Each new row is followed by its nearest point in the smallest flat space through zero that holds the last named rows.

k64 (5 x 16):
[[-1.33 -1.49 -2.48  0.13 -1.16 -0.99  2.68  1.54 -0.51 -2.06  2.73  0.27
   2.57 -0.97 -0.42  0.74]
 [ 4.35  0.71  0.60 -0.22  1.37 -1.06 -1.49 -0.90 -6.17  1.84  1.75  1.77
   3.06  0.62  2.08 -0.46]
 [ 1.64 -1.66  0.25  1.28  1.04 -1.38 -0.02 -0.09 -1.20 -4.20 -0.88  2.39
   2.55 -0.22 -0.59  1.50]
 [ 4.78 -1.10 -2.98  0.64  2.97 -1.21  0.78 -0.35 -3.82 -1.17  3.30  1.99
   3.50 -1.56  0.95  1.05]
 [ 0.93 -0.56 -0.30 -0.63 -1.62  0.10 -1.34 -1.27 -1.20 -2.20 -1.48  1.02
   0.26 -0.52  0.55  1.07]]
New rows:
[ 2.95  0.14 -0.16 -1.54 -1.85 -0.19 -0.93  2.12 -0.17  1.24  2.20 -2.88
  2.10 -1.10  0.47 -2.16] | [ 0.30  0.50 -1.06 -0.78 -0.58  0.06  0.41  0.16 -1.70  1.89  2.02 -0.50
  0.60 -0.19  0.93 -0.54]
[ 2.61 -2.32  1.73 -0.40  1.58  0.58 -2.09 -0.84  0.74 -1.39  1.23  0.81
  0.27  0.83 -1.14  0.34] | [ 1.87 -0.30  0.51  0.80  1.89 -0.27 -0.73 -0.59 -0.13 -1.08 -0.95  1.02
  0.22 -0.05 -0.20  0.48]
[-2.81 -2.55  2.19 -0.89 -1.93  2.01  1.10 -0.74 -0.85 -2.31  1.00 -0.65
  1.07  0.88  0.89 -0.50] | [-2.28 -0.47  0.56 -0.40 -2.78 -0.48  0.47  0.70 -0.52 -1.29 -0.28  0.13
  1.06  0.50 -0.16  0.15]

k803 (5 x 16):
[[ 3.59 -0.21  1.10  3.66 -1.31 -2.05  0.30 -3.60 -0.52 -0.28  2.71  2.41
  -0.03  1.59  0.10  1.52]
 [ 1.27 -4.88  0.93  1.26  1.40 -0.60 -0.02 -0.46  0.54 -1.01  1.35 -0.16
  -0.96  1.48  1.05  1.80]
 [ 0.06 -0.70  0.04  1.41 -1.40 -0.10 -1.80 -0.08 -0.65  0.63  1.28 -1.12
   1.66  1.25 -0.63  2.54]
 [-0.30 -1.24  1.46  1.76 -1.40  0.34  0.39 -3.33  2.09 -1.25 -2.22  3.17
  -1.04 -0.15 -2.53  1.36]
 [ 2.66  1.18  4.22  0.95 -2.36 -0.11  0.88 -2.39  1.23  0.53  2.27  1.87
  -1.26  0.39 -1.64  1.48]]
New rows:
[ 0.93 -0.60 -0.88  0.73  1.50  2.87  2.39  0.64  0.24 -0.02 -1.41  0.82
  1.73  2.65  3.23  1.27] | [ 0.11 -1.47 -0.92  0.36  1.11 -0.45  0.03  0.15 -0.30 -0.51 -0.01 -0.16
 -0.07  0.34  0.96 -0.17]
[ 2.98  0.54  1.72  1.11 -0.36 -1.01 -1.80  0.05  0.29 -1.28  1.09 -0.82
  2.82 -1.49  0.23 -4.23] | [ 1.33  1.56 -0.11  0.20 -0.03 -0.76  0.46 -0.16 -0.84  0.41  1.35  0.17
  0.08  0.07  0.82 -0.83]
[ 0.07 -3.11  2.98 -2.02  0.24 -1.10 -0.55 -2.14  0.64  1.45  0.35 -2.23
 -1.91 -0.52 -4.88  0.53] | [-0.19 -1.97  3.18 -0.74 -0.72  1.27  0.00  0.05  1.91  0.00  0.18 -0.20
 -1.21  0.14 -1.50  1.88]
[ 0.19  2.25  1.16 -3.17 -1.86 -3.36  1.53  2.35  0.84 -1.33 -1.12  1.39
 -1.02 -1.10 -3.21 -1.02] | [-0.32  2.59  1.44 -1.66 -0.69  0.87  1.13  0.02  0.95  0.38 -0.87  0.82
 -1.03 -1.37 -1.05 -1.41]
[-0.98 -1.39 -1.36 -0.39  1.09  2.26  0.55  1.63 -1.25 -0.37  1.92  1.07
 -0.36 -0.67 -1.85  0.60] | [-0.59 -0.95 -0.06 -0.48  0.43  0.36 -0.24  0.73  0.17 -0.07 -0.25 -0.69
 -0.02  0.03  0.10  0.24]
[ 1.49 -1.53  1.63  2.69 -1.77  0.65 -0.16 -1.38 -0.85 -1.78  2.53  0.58
  0.68 -2.68 -1.46  0.52] | [ 1.32 -0.50  1.34  1.53 -1.12 -0.44 -0.14 -1.63  0.30 -0.02  1.13  0.95
 -0.08  0.78 -0.69  1.50]

k708 (5 x 16):
[[-0.86  1.95 -0.11  0.42  1.22 -3.10  1.46 -0.30 -2.75  1.63  2.18  3.53
  -0.50 -1.68 -1.16  1.05]
 [-2.17 -1.14  0.65 -0.44 -2.14  1.02  1.92 -2.64 -1.14 -3.39  3.76  2.32
   1.96 -2.98 -1.05  0.38]
 [ 1.33  1.33 -1.50 -0.57 -1.86 -0.64 -1.06  1.99  0.12  1.35  3.55  3.30
   2.43 -1.69  1.03  1.02]
 [ 0.30  1.77  1.23  0.85  0.02 -2.36 -0.14 -2.62  0.98 -0.37  0.46  1.31
  -0.42 -2.52 -3.36 -1.37]
 [ 2.02  2.56  2.69  0.30 -0.37 -0.81 -2.13 -3.33 -3.28 -3.08  3.53  4.15
   1.32  3.52  0.57  3.06]]
New rows:
[ 0.01 -0.60 -1.80  1.83  1.12  0.29 -2.06 -0.12  0.13 -1.17  0.03  0.85
  3.08  0.73 -0.08 -0.60] | [ 0.77  0.15  0.07 -0.15 -0.75  0.46 -0.88  0.01  0.47 -0.48  0.56  0.27
  0.76  0.35  0.41  0.19]
[-0.08  0.35 -0.35  0.77  3.48  0.93 -0.09 -0.45 -0.01  0.04  3.57  0.19
  0.51 -1.54 -1.66 -1.55] | [-0.48  0.37  0.05  0.13 -0.15 -0.79  0.59 -0.60 -0.15  0.01  0.85  0.98
  0.11 -1.54 -1.01 -0.24]
[ 3.27  0.07  0.58 -2.00 -0.74 -0.70  0.03 -0.11  1.46  0.90  2.48  0.32
 -0.96 -0.54 -0.18 -1.64] | [ 1.26  0.95 -0.16  0.06 -0.84 -0.54 -1.21  0.18  1.34  0.41  0.63  0.70
  0.75 -0.85 -0.48 -0.44]
[ 0.14  1.12 -1.03 -0.42  0.00 -2.23 -1.00 -0.27  0.27  4.32  1.01 -1.49
 -1.87  0.25  4.32 -0.08] | [ 0.87  0.87 -1.16 -0.01  0.94 -1.00 -0.53  2.43 -0.19  2.71 -0.63  0.16
 -0.49  0.74  1.05  0.42]
[ 0.50  2.93  0.31  1.02 -0.29  0.12  0.18 -0.48  1.54  0.43  0.38 -0.22
  0.82  2.52 -0.59 -1.76] | [ 1.42  1.01  0.57  0.30 -0.01 -0.52 -1.44 -0.48  0.87  0.00 -0.44 -0.02
 -0.05  0.72 -0.42 -0.26]

k283 (5 x 16):
[[-2.40 -1.86 -2.24 -0.16 -1.45 -0.65 -2.06  1.38 -2.23 -0.63  2.33 -0.80
  -0.43 -0.01  1.87  2.37]
 [ 0.20  0.74 -5.36 -0.99 -2.82 -2.86  0.46  2.60  0.51 -0.73  2.10  0.25
  -0.04  0.03 -0.33 -2.00]
 [ 0.38 -1.81 -2.49 -1.07 -0.03 -3.36 -1.95  2.48  2.53 -1.22  4.07 -0.15
  -0.25  0.06  0.50 -1.83]
 [-0.95 -2.39  1.94 -2.67 -1.03 -1.88 -2.28  0.31  1.63 -3.35  1.00 -1.23
   1.47 -1.27 -0.01  0.06]
 [ 2.48 -2.06 -6.17  0.79 -0.11 -4.03 -0.30  4.53  0.82 -3.67  0.72 -0.48
   3.78 -0.44 -0.41 -0.88]]
New rows:
[-0.15  3.28  1.49  1.78 -2.56 -0.54 -1.38 -0.73  3.01  2.11  0.13  1.68
 -0.06 -0.59  2.59  0.29] | [-0.38  1.08  0.75 -0.59 -0.39  0.37  0.33 -0.83  0.59  1.30  0.63  0.43
 -1.54  0.27 -0.13 -0.94]
[ 2.29 -0.71  0.69 -1.05  2.13  0.78 -0.43 -2.74  0.67 -1.24  0.80  0.97
  1.32  0.69  1.58 -1.18] | [ 1.00 -0.68  1.67  0.23  1.79 -0.08 -0.38 -0.28  1.44 -0.23 -0.06  0.03
  0.38 -0.01 -0.23 -0.52]
[ 1.22 -0.73  0.98  0.54 -0.46 -1.95 -1.61 -0.98  3.84 -0.80 -1.08  0.59
  0.73 -0.63 -0.58 -0.95] | [ 1.22 -0.56  1.37 -0.91  0.78 -1.14 -0.29  0.06  2.42 -1.29  0.02 -0.09
  0.92 -0.43 -0.84 -1.55]

k788 (5 x 16):
[[-1.22  0.29 -0.03 -1.06 -2.40 -1.90 -1.15  0.15  3.18  0.42 -4.03  0.60
   3.54  0.13  1.26  1.28]
 [-0.51 -1.23  1.84  0.21 -1.05  1.60  0.56  1.72  0.51  2.96 -2.79 -1.65
   0.12 -2.18 -0.21 -0.47]
 [ 1.38 -1.44 -2.10 -0.22  0.74  5.20  1.77  1.34  0.49 -1.08 -0.95  0.91
  -0.76 -2.47  1.09 -0.65]
 [-1.44 -2.47  2.53 -0.31 -0.31 -4.25 -0.06  1.36  3.54 -0.15 -3.28 -0.27
   0.38 -1.58 -0.69  0.72]
 [-0.20  3.13  1.22 -0.30 -0.10  0.77  4.25  0.66  1.25 -0.59  0.49 -0.38
   1.63  0.31 -3.69 -3.08]]
New rows:
[ 2.08 -2.08 -1.69  1.93  1.81 -0.07  1.47  2.47  1.81  2.20 -0.79  0.91
 -1.08  1.97 -2.54 -2.04] | [ 0.16 -0.68  0.72  0.14  0.78  0.54  1.61  0.90  0.53 -0.43 -0.01 -0.22
 -0.87 -1.14 -1.14 -0.95]
[-1.35 -0.04  2.29 -0.77 -1.63 -1.51 -1.96  0.83  2.13 -1.94  1.38  2.47
 -2.73  2.95  0.14  2.62] | [-0.38 -0.66  0.03 -0.10  0.49 -3.36 -1.35 -0.77  0.61 -1.45  0.53  0.72
 -0.29  0.91  0.33  1.16]
[-0.48  0.97  0.27  1.56  0.77  2.70  1.61  2.01 -2.06  0.92  0.26  2.65
  0.67  0.07 -2.25 -1.29] | [ 0.48  1.19  0.01  0.15  0.18  2.56  1.95  0.44 -0.72  0.41  0.74 -0.46
 -0.07 -0.33 -1.19 -1.59]
[ 0.84  1.95 -2.76 -0.02 -2.93  2.39  1.77  1.52 -0.33  1.44 -1.23  2.02
 -2.98 -0.50 -0.38  0.58] | [ 0.62  0.46 -1.15 -0.14 -0.35  3.31  0.77  0.37 -0.35  0.40 -0.45  0.13
  0.44 -0.64  0.57 -0.54]

k333 (5 x 16):
[[ 1.81 -1.49  4.13  0.46 -0.01  0.58 -3.40  1.64 -0.39  1.45  2.21 -0.84
   1.87  0.63  1.85  1.97]
 [ 1.09  0.49 -1.14 -0.12 -0.45  0.26  2.34  0.59  1.89  0.86 -1.34 -1.80
  -1.15 -1.73  2.02  0.01]
 [-3.72  0.73  1.59 -2.79 -0.23  1.05 -1.82  2.74 -1.24 -0.35  0.10  0.89
   2.04  1.17  1.95  0.67]
 [-1.00  1.54 -0.85 -0.34 -1.67  2.25 -0.24  1.25 -0.59  1.17 -0.76  0.25
  -1.59  1.50  2.63 -3.31]
 [ 0.45  2.92  2.04 -0.37 -3.49 -4.25 -0.65  2.07 -2.98  1.09  1.61 -1.49
   0.13 -0.14 -0.70 -0.37]]
New rows:
[ 2.39  1.46  0.42 -3.70 -0.05 -0.06 -1.34  2.58  1.54 -0.30  2.55 -0.29
  0.27 -0.07  5.29  1.28] | [ 0.12  0.22  1.97 -1.22 -0.76  0.86 -0.60  2.82  0.69  1.44  0.07 -1.67
  0.87 -0.60  3.71  1.21]
[-0.96 -1.92  0.17 -1.46  0.42  0.26 -1.71 -0.60 -1.41 -1.89  1.23 -3.33
  0.05 -0.78  1.82 -0.26] | [-0.28 -0.31  0.87 -0.47  0.20  0.38 -0.62  0.72  0.10  0.13  0.22 -0.12
  0.73  0.03  0.79  0.76]
[-2.70  0.43  5.23  1.28 -0.36 -0.24 -0.94  1.77 -0.30 -1.85 -0.96 -2.54
 -2.64 -0.69  0.18 -1.52] | [-0.30  0.86  1.10 -0.53 -1.14 -0.40 -0.77  1.39 -0.89  0.65  0.49 -0.44
  0.30  0.32  0.96 -0.19]
[ 0.19 -5.02  0.03  2.63  2.17 -0.39  2.29  0.48 -0.20 -3.50 -2.08  1.61
  0.11 -1.66 -0.59 -2.06] | [ 0.27 -1.54 -1.44  0.72  1.96  0.85  0.84 -2.07  1.33 -1.07 -0.63  0.85
 -0.18 -0.33 -1.42  0.48]

k42 (5 x 16):
[[ 1.13  1.36 -1.62 -0.64  1.70  2.74  1.90  1.06  0.03 -1.03 -0.69 -1.73
  -1.97 -1.25 -1.75  2.58]
 [-2.03  1.37  2.82  0.76 -3.34 -0.43  1.49  1.45 -3.55 -2.17 -2.00  0.18
  -0.01 -2.57  1.55 -2.27]
 [ 1.64 -1.32 -0.16  0.15  0.32  1.13 -0.97 -1.17 -1.90  2.43  0.08  1.11
  -0.11 -5.04  0.11 -0.87]
 [-0.61  4.64  0.16  0.96 -0.27 -1.16 -0.96  1.04 -0.35  0.69 -0.46 -1.85
   1.14 -2.36  1.04  2.76]
 [-1.38  1.33  0.39  0.17 -2.70  2.45  0.44  3.01 -2.58  1.53  5.77  3.67
  -0.36 -0.94  1.10 -2.89]]
New rows:
[-0.83 -1.03  0.10  0.03  0.71  0.55  1.67 -0.56 -0.87 -1.45 -2.11  0.94
 -0.32 -2.37 -1.69 -2.53] | [ 0.35 -1.78  0.69 -0.24 -0.40  0.91  1.25 -0.42 -1.54 -1.15 -1.89  0.15
 -0.99 -1.68 -0.38 -1.39]
[-0.45 -1.87 -0.67  3.75 -2.28  3.64  1.42 -2.34 -0.39  0.67  0.39 -3.16
  1.14  1.98  0.93 -1.75] | [-0.14 -1.23  0.28 -0.22 -0.32  0.23  0.50 -0.10 -0.16 -0.58 -0.04  0.56
 -0.33  0.79 -0.15 -1.08]
[ 0.11  3.80 -1.80 -0.63  3.08 -0.99 -1.39  0.56 -4.32  0.58 -1.88  0.28
  1.74  0.36  0.32 -1.04] | [-0.20  1.81  0.22  0.47 -0.23 -0.57 -0.53  0.28 -0.41  0.45 -0.35 -0.67
  0.56 -1.50  0.56  0.95]
[-0.83 -0.27  0.60 -2.39 -0.57  2.24 -0.54 -0.31  0.46  2.26  2.71  4.32
 -0.07  1.48 -1.34 -0.18] | [ 0.16 -1.07 -0.81 -0.38 -0.09  1.40 -0.30  0.58  0.22  1.51  3.77  2.29
 -0.27  1.24 -0.16 -1.38]
[-0.03  1.22 -0.17 -4.32 -0.51 -0.31 -0.69  2.53  1.14 -0.97  0.11 -0.26
 -0.34 -0.46  4.32 -0.45] | [-0.81  1.40  0.35  0.24 -0.75 -0.21  0.14  0.93 -0.28 -0.29  0.55 -0.04
  0.23  0.30  0.47  0.10]
